Every row belongs to one group in each of 4 separate groupings. Each group adds its own fixed numbers to the row, and there is some noise. The rows also spread widely along 17 directions, which tell nothing about the answers.
In the rows, zero is written as 128.
Known rows, each followed by its group in each grouping:
[ 84 146 167 166 157 151 132 112  88 107 127  98 113 123 135 144 149  96
  88  89 134 122 132 118 178 123 102 134 167 154  97 169 112 116 125 129
 101 127 145 195 101 125  83 115 109 128]  j630 j299 j315 j18
[136 101 133 123  83 138 130 128 148 125  74 144  83 170 136 114 142 160
 101 168  91  97 126 106 139 146 116 151 144 120 138 112 123 156 141 137
  84 143 129 151 115 127 168 116 156 143]  j630 j251 j543 j614
[157 145 141 144  96 153 146 111 135 129  87 124 108 172 178 103  87 112
 107 112 114  81 140 100 139 141 130 170 133 133 153 112 151 139 159 153
 112 127 116 125 119 187 134 129 124 112]  j645 j299 j315 j18
[138 123 129 160 120 148 115 128 118 130 110 116 113 125 131 132 110 105
 126 144 104 145 134 122 123 143 139 142 121 143 138 146 174 172 152 138
 109 132 130 129 155 110 152 143 154 119]  j266 j251 j543 j690
[ 72 124 139 145 156 100 114 153 133 159 137  90 128 114 140 118  92  95
 126 143 125 135 111 141 129  43 114 133 164 167 114 128 137 134 117 111
 149 164 129 134 137 130 130 135 127 150]  j645 j535 j438 j614
[115 153 113  97 127 103 139 102 101 136 172 158 150 101 182 169 126 151
 139 101 152 174 142 120 141 168 149 112 131 100 151 183 117 143 144 171
 115 164 148 146 166 171 147 133 110  92]  j429 j535 j438 j690
[141 117 160 121  79 111 136  92 178 150  89 138 135 132 122 114 118 187
 118 142 151  91 120 111 120  92 118 162 114 113 115 130 106 116 133 126
 146 138 136 132 110 111 155 107 121 127]  j429 j251 j315 j690
[148 131 139 146  56 197 133 110 164 169  65 173 105 130  35 151 130 183
 105 120  83  49 128 122  89 160 134 151 155  82 225 171 118 113 140 155
 168  91  82  89 148  93 156 104  94 107]  j266 j535 j438 j690
[ 81 120 126 103 129 140 136 156  98 141  95 132 133 145 131 150 127 120
 107  86  94 125 171 104 114 131 127  71 182 108 144 117 115 120 105 127
  99 131 101 116 153 150 113 117  94 143]  j429 j299 j315 j614
[ 99 113 130 205  99 126  86 115 142 118 121  82 113 133 100 164 111 106
  78  90  79  97 149  65 107  88 133 125 115 127 135 135 155 131  79 113
  98 117 110 142 159  92 107 131 113 158]  j429 j251 j315 j690
[118 106 129  71 127 101 174 160 140 127  95 143 129 201 188  85 107 135
 130  95 147  82 137 131 152 119 123  82 151  99 102  52  67 100  93 119
 103 146 107  97  95 149 143 114 145 102]  j645 j299 j543 j690
[122 152 146  87 122 163 168  91 132 161  84 149 136 157  96 132  95 106
 108 186  86  94 155 143 112 126 133 142 136 102 170 113 110  76 146  81
 121 121 123 100  93 164 127 109  70  99]  j645 j299 j438 j18
[103 108 123 175 168 151  83 100  85 147 125  79 112  64  93 165 118 150
 129 142 179 117 129 111  56 110 128 171  94 143 120 183 166 205 121 158
 131 137 107 167 179  56 125 114 124 121]  j429 j535 j315 j614
[ 96 115 103 151 118 120 116 143 142 192  84  98 100 127  86 140  78 171
 157 147 123  84 136 103  68  81 125 144 132 122 114 103 134 165 112 108
 144 119  87 136 129 125 154 125 126 113]  j429 j299 j315 j614
[ 94 144 132 163  88 105 128 122 168 157 119 134 146 106  97 161  71 128
 135 160  83 168 133 119 152  86 162 103 134 139 125 151 145 102 126  89
 143 138 141 130 149 133 160 172 122 138]  j645 j535 j543 j18
[132 166 119 130 136 123 170 137 152  89 161 154 120 162 180 120 118  94
 124 135 139 135 117 151 195 177 168 129 109 138 120 130  93  81 137 118
 111 138 152 131 107 144 125 137 122  76]  j645 j251 j438 j614
[118 119 160  64 123  79 154 130 143 154 121 149 187 115 158 110 117 148
 150 101 161 145 133 141 117  77 120  85 151  98 110  92  89  93 126 102
 155 152 144  71 123 119 141 112 119 122]  j429 j535 j543 j18
[114 141 133 135 135 140 153 162 119 103 141 150 140 113 162 124 119  94
 134 149 128 182 129 159 196 145 142  90 161 141 153 135 119 120 161 142
 112 155 162 139 147 140 125 165 142 146]  j645 j535 j315 j18
[158 162 166 136 111 172 157 103 120 147 100 154 173 104 108 133  95  96
 128 104 122 126 146 148 127 136 145 124 128 106 207 145 141  81 168 139
 163 106 125  63 139 128 115 128 102  95]  j266 j299 j438 j18
[122 119 130 131 138 130 147 154 112 114 106 121 123 153 156 122  99  97
 135 118 118 122 150 121 146 132 130 102 136 123 128  83 126 137 130 122
  91 132 123 124 127 134 124 140 148 121]  j630 j251 j315 j690
[119 130  81 185 122 108 104 181 167 118 189  85 128 114 160 112 138 113
 143 103 158 118 111 102 116  88 139 112 116 121 156  80 114 120 116 117
 139 123 154  95 135 105  76 153 121 153]  j266 j299 j315 j18
[135  98 130 161 157 154 112 127  81 142  81  88 137 148 115 116  87  97
 120 128 110 118 151 130 107  79 106  99 117 115 163  93 168 170 100 149
 119 107 106 109 132 130 135 152 169 137]  j266 j535 j543 j18
[146 134 201 118 149 139 123   4  89  94  97  93 149 171 197 122 145 102
  31  95 148 119 158  78 133 116 107 177  80 152  63 183 158 130 106 151
  78 143 157 174 107 167 103 101  86 123]  j645 j251 j315 j18
[118 123 128  99 159 127 169 118 107 126 109 132 153 117 157 124 102 138
 151 179 181 164 154 135 140 120 133 108 106 116 110  94 106 127 150 118
 101 151 162 150 106 147 116 143 127 129]  j429 j251 j315 j18
[141  97 146 157 106 100  80  76 134 145  99 102 128 144  68 160 108 114
  94 146  60 103 144 106  77  83 117 133  77 104 133 130 161 157  83  92
  98 118 115 126 150  62 159 108 144 114]  j645 j251 j315 j18
[125 148 151 225 139 188 126 121 114 132  97  74 130 114  83 123  89  77
 118 115 112 106 138 123 141  71 121 132 131 139 157 120 156 109 130 127
 153  74 120 119  90 135  85 158 125 134]  j645 j299 j543 j18
[138 148 162 135  97 123 130 120 160 159 116 114 123 128  99 127 128 128
 129  53 103  59 126 106  87 108 109 163 152 110 111 119 114 106 138  85
 165  83 107  80  99 104 118  77  90  77]  j429 j251 j315 j18
[129 108 108 122 133  82  99 137 144 142 147 113 122 133 140 128 147 146
 138 115 135 143 112 127  97 121 133 110 108 118  92 136 131 166  93 125
 128 140 130 116 156  82 166 124 155  99]  j645 j251 j543 j18
[ 68 114 133 131 142 167 150 160  93 117  83 145 116 154 132 152  89 104
  88 111 100 125 158 130 171 152 152  61 178 137 152 151 125 109  85 148
  93 155  90 154 184 128 138 147 126 145]  j630 j535 j315 j18
[102 113 126 117 132 136 154 108 118 131  83 118 148 128 178 125  74 154
 122 142 185 136 163  86 124 100 145 108 106 122 121 120 132 132 119 157
 106 166 125 140 147 173 118 157 109 158]  j645 j251 j315 j690
[ 92 142  85 140 114 192 167 160 170 149  96 142  86 123 123 113 107 179
 132 200 182  98 117 130 125 159 174 155 141 146 151 143 102 101 144 137
 153 146 113 146 136 133 137 145  90 135]  j429 j299 j543 j18
[103 143 106 130 105  71 151 119 142 149 141 144 115 171 136 163  69 149
 144  96 103  84 135 119 172 123 134 102 125  91 123 116  82 113  89 118
 118 120 107 160  93 178 163 128 136  57]  j645 j535 j315 j614
[122 121 154 137  93 117 107 110 167 134 113 126 116 156  92 134 171 138
  84 112  84  90 121 108 107 117 112 142 139 119 109 136 102 108 108  86
 111 117 133 121 111  72 122  87  99 118]  j266 j299 j438 j690
[111 138 134 137 140 128 127  52 112 160 117 102 121 131 108 160 107 146
 111 180 136 109 138 117 119  97 113 166  90 121 116 162 125 134 115 112
 118 130 144 191  91 153 133 122 104 101]  j630 j299 j315 j18
[203 153 154 126 159 137 133  92 147 129 120 110 159 159 155  74 124  89
 132 176 137 168 115 170 114 109 137 170  63 157  92 121 168 136 153 112
 155 105 177  76  97 144 146 147 135  90]  j645 j251 j438 j690
[148 119 119 142 118 141 136 110 141 117 107 121 105 176 162  99 125 144
 107 152 149  94 119 125 148 131 130 147 101 121 132 117 114 135 113 155
 106 134 132 145 102 144 146 135 149 113]  j645 j299 j543 j690

New rows, each followed by its group in each grouping:
[136 157 130 142 111 127 138 129 109 110 139 111 123 134 166 145 147 111
 144  60  98 145 156  75 143 160 119 122 154 111 106 115 127 151 170 120
  88  94 160 133  96 188  94 135 107 110]  j630 j251 j315 j690
[ 98 114  79 123 163 168 142 174 115 156 119 120 108 155 102 121 118 122
 127 155 130  79 132 163 103 121 135  89 146  92 194  95  95 108  81 130
 142 115  90 100 126 120 129 126 121 114]  j429 j299 j543 j18
[127 143 144 158  91  90 132 178 165 122 146 128  93 140 161 106 118 101
 144  84  92 104  95 133 183 129 114 147 187 151 108 104 111 137 166 111
 117 139 137 140 116 114 143 116 164 100]  j645 j299 j315 j18
[111 127 132 143 139 107 116  85 117 132 149 120 130 106 141 151 117 125
 111 160 150 139 119 132 142 105 127 149  97 127 146 172 128 138 123 153
 117 168 147 168 140 116 139 124 136 121]  j645 j251 j438 j614
[121 132 143 178 112 177 141 147 157 117  79 108 103 128 123 112 110 126
 108 136 132 117 135  97 127 134 149 154 142 170 105 130 152 129 152 116
 126 123 123 134 139 111 112 140 106 154]  j429 j251 j315 j18
[144 123 134  98 116 136 141 151 114 117 105 152 157  74 144 125 175 169
 167 131 167 204 147 113 111 164 130  92 151 107 119 117 117 170 197 142
  98 139 174 109 152 104 105 141 122 156]  j645 j299 j315 j18
[119 157 125 164 141 176 131 169 153 117 139 105 110  94 158  94 135  88
 129 149 160 142 107 128 116 141 159 175 150 186 128 139 153 129 188 120
 142 146 149 102 154 109  89 139  90 145]  j645 j299 j438 j18
[114 124 146 145  95 108 144 132 152 126 112 135 136 138 165 114 112 166
 115  76 168 101 117 113 179  91 120 107 143 113 139 140  89  97 101 182
 149 148 125 140 122 140 133 137 143 139]  j645 j251 j315 j614
[ 90 134 103 100 177 155 154 158  95 175  99 136 140 111 130 125  99 154
 169 191 159 197 132 176 136 121 146  86 155 146 121 159 135 154 128 157
 163 147 135 143 146 171 172 177 140 127]  j630 j535 j543 j614
[ 64 105  87 137 143 106 136 130 118 116 141 126 120 123 138 167 136 187
 125 107 197 115 136  95 145 128 145  68 105  88 118 146  61 109  54 152
 104 151 117 177 133  97 118 134 127 121]  j630 j251 j543 j614
[111 129 109 128 129 175 153 153 113 126 107 155 136  82 130 138 121 147
 145 191 164 182 145 136 140 161 161  96 141 124 177 144 125 134 172 157
 110 161 148 139 173 120 119 165 116 160]  j645 j299 j315 j18
[172  99 136 215 126 141  76 120 153 142 102  72 132 166  96  92 103 110
 100 166 104 106 106 147 117  32 105 144  77 144 161 110 178 161  84 148
 163  97 137 110 124 106 153 167 184 158]  j266 j535 j315 j690
[164 180 119 172  99 151 120 159 164 153 135 129 130 135  99 118 174 129
 143 122  72 178 109 143 134 145 132 131 159 142 139 155 145 129 169 122
 171  70 172  93 104 164 131 159 114 115]  j266 j299 j438 j614
[104 105 144 106 143 135 146 121 128 126  94 112 121 172 178  91 110 127
  87 102 166  66 134 110 122  97 121 128 142 128 109 103 107 110  87 140
 119 154  99 117 122 136 122 110 112 133]  j645 j535 j543 j18
[125 140  90 131 129 130 126 132 136 150 148 118  99 159 153 126 126 124
 124 131 125 106 119 126 109 159 150 144 117 129 128 139 131 141 118 124
 128 126 122 125 133 139 150 125 119  77]  j266 j299 j543 j18
[ 90 123 158 143 137 161 161 190 117 126  77 125 119 123 122 105 137 139
 139 111 138 158 130 142 188 113 103  82 216 151  98 124 101 125 144 142
 132 125 141 160 103 136 115 155 144 169]  j630 j251 j315 j690
[153 136 174 159 132 174 121  90  98 116  95 108 185  91 141 124 116  95
 107  97 156 155 164 103 104 109 138 125 104 132 159 149 174 125 155 159
 128 122 145  83 167 112  85 144 103 155]  j266 j299 j315 j690
[140 131 171 124  65 114 133 119 159 147  98 153 151 124 109 137 121 131
 124 112  76 132 134 116 137 106 120 115 156 106 156 123 129 107 150 109
 133 127 141  97 135 113 148 122 129 138]  j630 j251 j315 j18
[104 110 154 146 143 156 136 118 104 131  86 106 135 136 115 120 144 149
 102 102 153 100 138 114 143  70  82 102 162 106 138 118  92 119  99 157
 128 115 129 149  82 146  92 131 117 162]  j630 j535 j438 j690
[ 46 146 135 128 158 112 125 133  70 153 157 120 120 101 128 179 117  88
 120  82 103 134 142 131 149 127 112 103 192 127 142 175 111 127 122 132
 107 156 115 174 146 136 114 107 108  99]  j266 j299 j438 j614
[135 152 112 171 137 145 135 176 131  94 170 125 118 145 148 118 181 105
 119 108 124 154 111 154 195 152 127  97 155 130 143 127  94 110 133 144
 119 101 174 149  99 139  96 150 137 129]  j429 j299 j315 j18
[137  90 133 143 126 129  81  67 107 131 108 114 124 112  96 157 121 127
  92 204 107 122 139 118  77 107 127 163  68 114 161 141 166 181 121 129
  83 151 131 144 167  60 156 109 147 140]  j429 j535 j543 j614
[160 153 153 128 142 133 128 149 119 106 149 136 131 135 156 112 140  53
 130 126  92 161 122 168 144 175 146 136 138 158 118 132 153 141 172 103
 103 130 156  97 151  95 134 123 142  88]  j645 j299 j315 j18
[100 117 164 113 138 105 104 143 105 137 137 135 104 127 112 141 181 108
  99 107  70 149 107 162 154 131  82 119 209 141 104 168 113 165 135 125
 102 152 144 168 135  89 153  92 147 120]  j645 j535 j438 j18
[107 130 126 134  67 170 146 160 183 159  77 162  97  94  85 124 132 198
 144 182 127 113 107 123 121 142 144 155 182 133 155 148 111 125 179 128
 163 140 125 122 139 102 155 131 109 157]  j630 j535 j543 j614
[143 135 151  88 108  68 134  82  70 121 162 157 169 143 193 167 133 114
 113  38  99 136 162 116 178 130  92  79 137  51 184 136 101 129 118 183
  86 140 147 140 121 192 141 105 154  93]  j429 j251 j315 j614
[121  80 118  97 142 134 107 155  74 144  95 151 137 149 139 123 176 165
  97 117 125 156 131 160 138 119  92  47 173  82 207 153 112 174  81 237
 114 163 118 136 177 131 167 137 183 170]  j645 j299 j438 j614
[120 127 157 126 168 118 123 137  94  94 143  89 132 124 179 116 160  84
 123  76 146 150 143 107 122 129 107 131 140 148  57 105 131 159 147 105
  80 129 159 135 113 112  81 106 121 122]  j429 j251 j315 j690
[ 67 158  74 113 100 160 146 140 123 176 130 138  95 120 138 163 132 160
 124 155 106 136 147  90 118 164 139 124 193 111 169 172 114 132 157 141
 119 145 135 166 132 220 128 143  64 137]  j266 j299 j543 j18
[123 126  77 130 132 143 140 169 163 133 114 130 100 180 122 122 137 149
 126 157 117 134 130 127 104 174 175 105 110 133  92 115 123 131  94  99
 122 110 118 111 140 116 159 145 117 100]  j429 j251 j543 j18
[120 119 179 112 129 116 125  81  90 126 101 129 131 117 155 145 114 105
 101  92 128 118 148 103 114 148 117 155 129 133 109 146 145 155 157 120
  73 165 120 145 156  83 129  82 126  93]  j266 j299 j438 j18
[155 133 134 117 107  99 130 111 156 141 118 144 120 119 116 145  93 132
 157 163 108 134 131 124  88 167 165 168  84 133  88 122 152 162 169  69
 108 135 130 112 154  66 175 107 136  64]  j429 j251 j315 j18
[170 120 154 125 123 110 123 105  98  89 142 159 179 132 138 143 186 131
 110  84 134 172 134 150 179 147 119  55 103  72 166 141  94 114 103 167
 100 119 172 120 136  83 122 133 165 119]  j630 j299 j315 j18
[135 110 142 144 102 114 102 116 157 118 126 109 145 159 170 115 119 104
  68  82 119  91 135  92 106  89 143 122 102 122 157 123 148 102  75 140
 124 148 116  80 179 103 126 118 117 155]  j429 j251 j315 j18
[120 137 147 121 115 137 156 132 137 148  81 136 143 115 106 128 128 169
 152 106 147 141 138 120 123 128 130 103 156 119  85 128 105 121 145 112
 142 107 130 113 104 120 126 132 111 106]  j645 j299 j543 j18
[110  97 173 119 137 117 117  83  94  96 110 126 141 117 192 129 132 120
  72 146 165 153 136 111 159 119 125 135 115 152 120 163 139 148 127 163
  63 210 155 187 179  90 126 120 149 171]  j630 j299 j315 j18
[186 104 135  99  80  86 125  97 150 133  90 157 156 183 160 120 103 159
 126 142  94 142 145 114 128 123 137 106  85  92 136  94 141 158 116 134
  99 136 142  97 145 146 190 147 169 118]  j630 j535 j315 j690
[ 70 149 102  68 153 113 171 122 101 170 143 168 140  80 126 169 131 206
 181 142 196 168 128 155 140 165 142  92 156  97 103 192  64 132 139 149
 150 154 137 168 121 150 154 128 101  74]  j645 j535 j543 j614
[167 147 111 166 118 137 130  83 172 121 122 127 130 184  81 151 114 135
 109 124 111  77 132 115 100 150 174 133  40  97 128 121 115  88  68  86
 138  66 113  89 108  96 134 126  97  49]  j630 j535 j438 j18
[ 91 131 108  98 102 115 138 135 135 135 136 148 144 112 123 161 154 146
 125 163 104 168 158 105 125 131 136  81 151  93 148 111  90 106 141  90
  85 146 167 136 130 144 104 132  82 160]  j429 j299 j315 j18
[134 157 123 119 204 135 136 106  85 112 182 128 145 143 117 152 158  80
 121 126 133 150 128 188 137 162 138 104  94 115 123 149 100 108  99 108
 123  99 152 126 103 111 113 115 111  47]  j429 j535 j438 j18
[ 94 106 144 131 151 118 138 149 115 110 115 108 132 179 174 102 124 103
  84 100 130 109 130 134 182  75 101  81 165 133 119 102  96 108  73 144
 107 147 129 148 109 153 112 137 141 160]  j645 j535 j315 j18
[134 145 116 118 142 131 143 107 128 102 163 133 131 144 166 122 159 118
 118 150 160 131 120 142 156 153 140 131  99 115 128 136  91 108 130 130
 102 134 167 138  99 132 113 127 117  96]  j645 j299 j543 j690
